There are 10 hidden switches. A switch that is on adds its own fixed numbers to the row, and there is some noise. The rows also spread widely along 13 directions, which tell nothing about the answers.
(in the rows, 128 means zero)
Some rows, each with its switches (1 for on, 0 for off) after it:
[141 129 155 165 122  96  97 123 143 126 119 123 136 117 109 133 148  88
 166 154 125 117  98 105 119 151 145 144  90 162]  0 0 0 0 0 0 0 0 1 1
[148 128  97  98  99 167 166 164  98 157 146 126 131 154 129  56 126 147
 103 112 103 155 156 155 156 158  71 118 135 141]  1 0 1 0 0 0 0 1 0 1
[180 114 148 150 114 122 135 133 127 134 110 101 141 111 102 104 131 122
 127 166 132 157 118 122 122 151 103 132 115 132]  0 0 1 0 1 1 1 0 0 1
[143 122 152 165 120 120 130 140 137 143 114 121 120 133 146  82 104 103
 117 139 117 145 132 110 129 109 102 114 124 111]  0 0 1 0 0 1 0 0 0 1
[145  89 112 113 116 133 133 141 107 112 148 145 126 162 119 102 126 130
  92  91 122 144 138 150 166 148  59 112 133 147]  1 0 0 0 0 0 1 0 1 0
[147 102 136 167 138 122  98 122 135 124 139 120 134 112  96 154 130 101
 124 140 123 131 119 113 136 122 119 119 116 142]  1 0 0 0 0 0 0 1 0 0
[125 113 124 126 148 146 137 135 134 152 142 108 126 111 128 133 111 132
 124 153 107 130 139 127 132 111 113 121 139 113]  1 0 1 1 1 0 0 0 0 0
[141 134 115 114 157 146 167 131 144 165 155 124 128 110 145 135 121 130
 153 130 115 110 183 156 105 126  72 117 120 147]  1 0 0 0 0 1 1 0 1 1
[148 130 101 112 115 145 148 133 123 159 159 142 137 123 119  67 149 128
 141 141 105 133 155 139 132 163 112 136 102 169]  1 0 0 0 0 1 1 0 1 0
[118 135 122 164 130 143 122 190 136 149 123 116 145 114 149  99  94 116
 166 157 121 144 118  99 110 117 152 120 121 121]  1 0 0 0 1 0 0 0 0 1
[145 111 160 137 151 144 131 103 114 151 132 105 132 105  96 127 154 117
 112 152 102 109 110 132 138 154 129 122 114 148]  0 0 1 1 1 0 1 0 0 1
[157 151 151 124 126 135 152 115 126 155 124 107 128 112  93  97 140 131
 135 169 127 136 130 109 126 156 123 135 114 125]  1 1 0 0 0 1 0 0 1 1
[141 134 135 123 143 100 159 134 146 135 124  91 125 103 141 159 110 143
 179 158 138 121 140 144  71 138  91 146 127 137]  0 0 1 0 1 1 0 0 0 1
[177 114 122 151 113 130 124 152 152 149 123  99 128 111 141 152 115 124
 159 175 114 146 124 143 122 124 108 134 108 113]  0 0 1 1 0 0 1 1 0 1
[125 146 137 146 116 165 186  92 115 148 162 125 126 158 151 107 141  95
 162 113 103 121 117 163 142 135  74 132 130 146]  0 1 1 0 0 0 0 1 1 0
[145 133 146 139 146 191 164 158 125 181 135  97 121  99 146  99 111 134
 116 151 117 131 117 152 119 109 118  91 133  98]  1 0 0 0 1 0 0 0 1 0
[139 159  90 144 137 156 110 156 153 162 156 139 132 109 101 136 136 107
 148 159 103 146 168 113 148 119 129 121 108 132]  1 0 1 0 0 0 0 0 1 0
[151 101 149 108 121 122 158 128 129 144 114  91 156 110 127 153 154 145
 182 163 139  98 115 174 105 170  87 160 111 167]  1 0 1 0 0 1 1 1 0 1
[113 111 156 136 165 167 148 152 106 151 132 118 133 113 130  88 107 133
  82 117 112 117 140 117 139 118 113  87 138 124]  1 0 0 0 0 0 1 0 1 1
[197 139 163 173 127 138 127 178 121 136  85  93 100 137  97 149 130 140
 109 131 150 150 112 168 142 171  58  87 122 103]  1 0 1 1 0 0 1 0 1 0
[137 152 142 188 132 120 120 148 150 148 107 133 135 121 120  93 134  88
 152 149 111 135 163  94 128 141  93 125 107 142]  1 0 1 1 0 0 1 0 1 1
[133 136 155 155 132 128 136 167 125 147 103 116 123 150 142 113 129 111
 153 119 121 109 128 150 128 158  76 117 115 144]  1 0 1 1 1 0 1 0 0 1
[144 150 143 143 137 135 151 142 117 152 120 114 121 107 123  79 132 130
 109 123 122 137 149 124 100 151 101 106 131 142]  0 0 0 0 0 0 0 0 0 1
[ 99 123 159 117 124 140 177 132 138 146 111 111 149 159 161 136 134 116
 184 140 117  91 125 165 148 119  74 150 132 124]  1 0 1 1 1 1 0 1 0 1
[168  94 170 128 139 136 126 143 139 138 105 106 134 120 123 174 144 119
 116 154 131 105 118 170 159 126  68 108 127 114]  0 1 1 1 0 1 1 0 1 1
[118 136 156 152 158 117 114 145 131 139 111 114 144  96  97 119 131 121
 121 155 124 121 143  91 118 133 145 119 123 138]  0 0 1 0 0 1 0 0 0 1
[149 103 148 153 142 138 133 126 137 148 150 109  92 143 161 154  82 106
 127 124 103 117 117 144 134  93 103 100 115 101]  0 0 1 0 0 0 1 1 0 1

New rows, each followed by its switches (1 for on, 0 for off):
[ 92 125 125 141 134 142  85 194 118 147 130 145 154 129 114  87 141 112
 138 145 106 112 113 103 165 146 174 125 107 161]  1 0 1 0 0 0 0 0 1 0
[147 140 138 116 134 129  91 164 140 141 118 118 105 149  87 175 127 112
 131 145 121 119 121 129 172 135 128 112 103 106]  1 0 1 0 1 0 0 0 0 1
[137 136 154 151 133 124 124 177 145 151  90 118 143 121 128 107 133 117
 149 155 135 120 149 123 122 138  98 121 113 133]  1 0 1 0 0 1 1 0 0 1
[124 145 100 140 126 133 128 139 117 123 157 132 144 135 109 145 135 122
 168 125 113 141 116 116 127 159 148 135 116 163]  0 0 0 0 0 0 0 0 0 1
[142 149 140 123 122 135 153 123 144 140 135 124 112 154 133 146 125 112
 157 134 122 127 125 143 147 122 107 124 113 106]  0 0 0 0 0 1 0 0 1 1
[ 51 123 127 144 202 147 154 128  94 128 185 114 110 129 134 146  61 151
 114  86  95 102 140  95 117 103 146  94 155 131]  1 0 1 0 0 0 0 1 0 0
[153 136 116 155 115 177 128 201 127 166 130 127 155 119 136 100 147 126
 167 154 124 133 110 160 135 157 137 111 101 149]  1 0 0 0 0 1 1 0 1 0
[162 126 130 145 139 112 111 118 130 127 134 128 117 128  70 120 129 103
 106 135 112 144 157  99 153 153  86 119 104 148]  1 0 1 0 1 0 1 0 1 1
[164 105 163 173 127 146 123 150 117 169 114 104 128 111 135  96 144 106
 109 138 111 117 102 153 125 149  96 102 116 152]  1 0 1 1 0 0 0 0 0 1
[133  94 139 141 102 122 111 146 134 127 120 123 137 140 145 100 118 103
 138 155 118 140  90 126 148 113 125 141 120 122]  0 0 1 0 1 0 0 0 0 0
[108  70 136 152 153 123 105 153 111 111 146 117 152 120 120 173 112 123
 118 122 110 111  98 123 147 132 117 117 136 157]  1 0 1 1 0 0 0 0 1 1
[159 129 142 142 102 118 124 141 135 156 116 136 115 147 146  71 147  88
 125 123 111 126 139 150 135 146  72 125 106 153]  0 0 1 0 0 0 0 0 0 1
[122 176 140 114 163 139 136 116 125 160 136 132 113 126  76 103 161 114
 139 139 107 101 174 117 143 169 106 127 105 155]  1 1 1 0 1 0 1 0 1 0
[148 113 161 141 140 100 134 119 140 119 121 117 110 148 133 157 119 114
 150 125 143 105 128 154 124 139  54 128 120 136]  1 1 1 0 0 1 1 0 1 0
[128 111 135 146 131 123 129 137 135 148 124 122 134 122 146 106 133 120
 146 146 110 115 134 134 118 139 101 139 119 149]  1 0 1 1 0 0 1 0 0 0
[122 157 167 173 141 127 131 157 124 117 111 115 107 161 115 143 106 119
 137 118 139 135 105 121 148 131 116  98 127  96]  0 0 1 0 0 1 0 0 1 0
[128 123 135 155 146 153 134 177 115 165 140 119 141 105 145  80 111 118
 113 132 106 122 147 130 117 124 111  95 134 144]  0 1 1 0 0 1 0 1 0 1
[134 150 160 186 135 106  85 174 154 130  98 140 107 169 116 142 109  71
 148 122 132 119 128 110 156 117 108  98  97 107]  1 0 0 0 1 1 0 0 0 1
[155 128 141 152 113 141 143 140 131 153 131 108 121 138 137 114 121 105
 154 133 118 127 108 147 124 137  99 122 108 134]  1 0 0 0 1 0 0 1 0 1
[120 142 156 155 122 138 158 152 129 138 109 121 119 175 169 123 120 102
 168 113 116 111 112 159 140 135  75 121 123 119]  0 0 1 1 1 0 1 0 0 1
[146 149 161 150 125 128 151 150 143 166  95  90 137 104 138 123 146 123
 179 164 138 114 129 152  92 152  91 140 111 143]  1 0 1 0 0 0 0 1 0 1
[106  66 158 138 179 102 115 111 120 105 149 115 139 112 130 190 109 112
 108 112 125  85 122 130 122 105  91 113 148 158]  0 1 1 0 0 1 0 0 0 1
[131 122 138 196 127 133 127 123 145 131 127 119 140 120 137 127 110  90
 148 148 123 156 120  99 124  97 107 127 130 122]  1 0 1 0 0 0 0 0 0 0
[146 158 153 157 132 130 135 144 147 160 108 124 122 139 127 136 166  91
 174 129 132  97 136 180 123 154  66 122 103 156]  1 0 1 0 1 1 0 0 0 0
[116 124 135  96 139 139 118 127 117 144 144 143 117 156 109 125 145 115
 108 108 102  96 134 133 175 134 120 116 112 140]  1 0 0 0 0 0 0 0 0 1
[180 109 134 141 124 122 143 115 120 132 149 116 110 135 118 135 122 122
 122 124 119 136 121 153 128 155  78 115 110 149]  0 0 1 0 0 1 1 0 1 1
[145 127 154 181 131 151 139 145 124 138 113  99 148 109 119 139 148 114
 150 148 139 138  95 144 121 146 103 119 126 144]  1 0 1 0 0 0 0 0 1 0
[137 136 146 158 115 128 142 141 122 146 120 126 132 154 132  88 144  99
 161 121 109 109 126 144 131 165  84 132 103 161]  1 0 0 1 1 0 1 1 0 1
[149 136 133 127 128 134 146 121 135 148 140 119 127 117 125 113 143 129
 158 154 122 124 122 142 115 148 127 135 105 141]  0 0 0 0 0 1 1 0 1 0
[ 90 121 147 121 159 115 104 171 125 115 111 139 132 144 123 132 112 124
 113 111 126 105 145 102 150 122 127 107 132 125]  0 0 0 0 0 0 1 0 0 1
[121 120 155 147 137  95 148 114 120 139 122 100 140 104 112  83 120 132
 149 160 109 117 131  96  90 160 122 151 116 158]  1 0 1 1 1 1 0 1 0 1
[111 109 116 116 157 132 135 163 126 137 138 124 146 110 140 135 123 140
 126 127 107 108 166 140 126 138  88 119 135 157]  0 0 1 1 0 0 1 0 1 1
[115 145  98 142 139 146 132 177 125 137 141 120 141 126 118 135 115 134
 159 135 122 144 138 124 126 138 121 123 131 139]  1 0 1 0 1 0 0 0 0 0
[116 132 142 115 156 139 137 143 135 156 126 115 130 110 129 127 124 126
 116 135 112 108 167 132 131 112 102 114 134 129]  0 0 1 0 0 0 0 1 0 1
[ 80 151 159 119 154 142 120 182 125 127 104 124 127 150 113 129 116 130
 134 129 134 105 117 115 166 124 141 109 130 102]  1 0 0 0 1 0 0 0 1 0
[127 142 115 219 163 121 130 138 129 108 162 109 121 115 101 167  78 103
 161 117 119 157 133  92 100 128 103 105 126 143]  1 0 1 0 1 0 0 1 1 0
[161 111 116 108 103 153 152 150 136 158 134 103 155 113 140 131 138 133
 181 176 127 132  98 165 118 143 123 150 111 139]  1 0 0 0 1 1 0 0 0 1
[121 111 127 103 116  90 125 140 152 128 125 148 111 156 162  97 115 114
 139 117 125 111 158 142 130 122  61 145 119 137]  1 0 0 0 0 0 0 0 1 0
[128 103 119 125 147 153 143 138 119 140 158 119 144 125 114 120 102 124
 118 140 104 130 152 116 153 116 101 114 134 130]  1 1 1 0 1 1 1 1 0 1
[133 109 172 163 164 119 114 146 146 138 110 113 110 144 141 193 120  91
 146 116 124  77 119 164 136 120  67 104 115 129]  1 0 1 1 1 0 1 0 0 1
[160 111 143 125 134 112 100 152 131 123 126 111 111 120 108 162 122 131
 128 142 143 117 107 145 127 149 103 120 118 130]  1 1 0 0 0 0 0 0 1 0
[115  80 112 140 173 118 117 118 143 123 168 146 146 111 121 167 130 100
 139 117 105  89 160 141 129 119  82 120 119 180]  1 0 0 1 1 1 1 0 1 0
[119 135 148 131 132 117 132 162 110 115 137 120 110 167 127 123  95 125
 144 106 123 112 107 133 135 151 119 113 122 128]  0 1 0 0 1 1 0 1 0 1
[108 102  95  80 153 106 116 133 141 145 176 120 125  96 142 151 117 139
 168 149  95  86 147 148  92 131 133 157 111 175]  0 0 1 0 1 0 0 1 0 0
[129 132 119 111 142 127 159 112 156 159 161 111 136  97 143 149 130 117
 195 174 110  99 148 156  98 122 102 158 115 148]  0 1 1 0 1 1 0 1 1 0
[136 122 154 138 122 139 174  85 150 148 127 115 167 108 140 130 174  87
 185 162 124 104 119 159 118 127  87 154 113 164]  0 0 0 0 1 1 0 0 1 1
[113 121 148  78 165 103 120  85 140 121 147 128 109 134  77 164 135 121
 134 140 115  79 156 116 157 135 106 146 110 136]  1 1 0 0 1 0 1 1 1 0
[126 125 162 137 137 105  83 146 150 127 107 143 125 146 108 147 150  91
 139 140 116  94 127 120 169 138 125 126  95 133]  0 0 0 1 0 0 1 0 1 1
[ 75 112 162  87 184 127 147 113 139 130 132 125 138 124 125 186 142 132
 135 117 132  59 155 152 140 108  92 125 140 140]  1 0 0 0 0 1 0 0 1 0
[156  74 106 108 150 117 121 125 126 158 174  96 138  67 120 141 108 154
 145 178 101 111 129 126  83 147 152 146 103 172]  1 0 1 0 0 1 1 1 0 1
[129 114 160 198 126 149 117 174 149 150  96 136 185 112 139 105 165  58
 166 146 133 109 117 144 137 125  87 113 107 170]  1 0 0 0 1 1 0 0 1 1
[114 141 146 123 127 112 162 144 148 131 116 119 129 155 161 143 115 122
 187 128 138 106 132 146 119 126  79 140 122 122]  1 0 0 0 0 1 0 0 1 1
[161  99 128 166 121 142 127 153 107 128 137 106 161  90 116 111 147 124
 127 145 130 149  99 147 110 167 100 122 134 177]  0 1 1 0 0 0 0 0 1 0
[139 123 155 162 141 147 142 143 125 143 128 119 126 137 131 111 102 112
 126 138 119 132 127 114 148 121  99 105 125 111]  1 1 1 0 0 1 1 0 1 1
[135 132 143 138 153 137 127 149 121 153 134 110 138  97  93 114 134 116
 127 151 114 111 147 121 126 155 103 118 117 158]  1 1 1 0 1 0 0 1 1 1
[159  92 136 120 141 158 135 124 132 148 124  94 163  84  99 165 148 136
 124 179 129 136 127 134 140 124 114 133 130 133]  1 0 1 0 0 0 1 0 0 1
[172 184 141 191 137 135 135 128 141 147 122 111 121 121  87 148 147  83
 173 143 125 139 148 128 118 161  79 115 102 147]  0 1 1 0 1 0 1 1 0 1
[144 144 164 196 141 117 110 177 154 106  93 117 104 162 133 177  85 102
 154 134 149 141 112 124 145 100  92  90 130  62]  0 1 0 1 1 1 1 0 0 0
[153 134 129  97 123 148 153 142 149 148 117 102 129 130 133 177 133 140
 159 157 139 130 129 160 137 120  92 134 130 100]  1 0 0 0 0 0 0 0 0 1
[150 100 171 154 165 138 147 132 125 142 111  89 123 105 125 150 110 122
 103 129 136 119 130 144 113 120  64  95 140 124]  1 0 1 0 1 0 1 0 0 1
[112  72 153 109 155  95 126 130 126 119 145 124 118 135 154 123  86 122
 120 121 109  88 125 132 126 117 101 127 119 146]  0 0 1 0 1 1 1 0 1 1
[ 88 125 122 143 163 144 141 128 129 142 164 133 130 127 145 144 116 110
 148 116 103 102 144 130 129 112 108 119 130 152]  1 0 1 0 0 0 0 0 1 0
[133 127 132 192 121 121 135 143 153 124 114 126 164 118 145 135 132  83
 181 139 137 141 134 119 111 122  75 134 121 154]  1 0 0 0 0 0 0 0 1 1
[120 110 163 157 148 143 119 147 147 164 128 105 126 118 162 170 129  99
 174 149 118  76  93 165 118 105 125 124 109 135]  1 0 1 0 0 0 0 1 0 0
[141 130 110 118 134 127 146 115 151 134 153 126 121 120 138 140 115 126
 149 145 118 142 155 129 118 114 100 135 121 123]  0 0 0 0 0 0 1 0 1 0
[125 114 122  58 118 136 148 179 117 128 122 113 127 155 132 117  98 165
 135 150 128 130 134 139 162 143  93 141 136 102]  1 1 1 0 1 0 1 0 1 1
[172 112 151 144 136 135 191  67 134 156 139  82 136  79 152 138 146 115
 147 150 129 126 136 171  65 132  37 139 143 161]  0 1 1 0 0 0 0 0 0 1
[126  84 167 103 137 109 123 121 125 131 117 130 117 148 148 120 144 116
 117 104 132  75 124 173 131 139  66 128 120 158]  1 0 0 0 0 0 1 0 0 0
[151 141 163 144 154 120 128 151 150 149 104 104 124 104 108 134 114 116
 147 171 136 119 151 114 119 130  94 121 113 116]  1 1 1 0 1 1 1 0 1 1
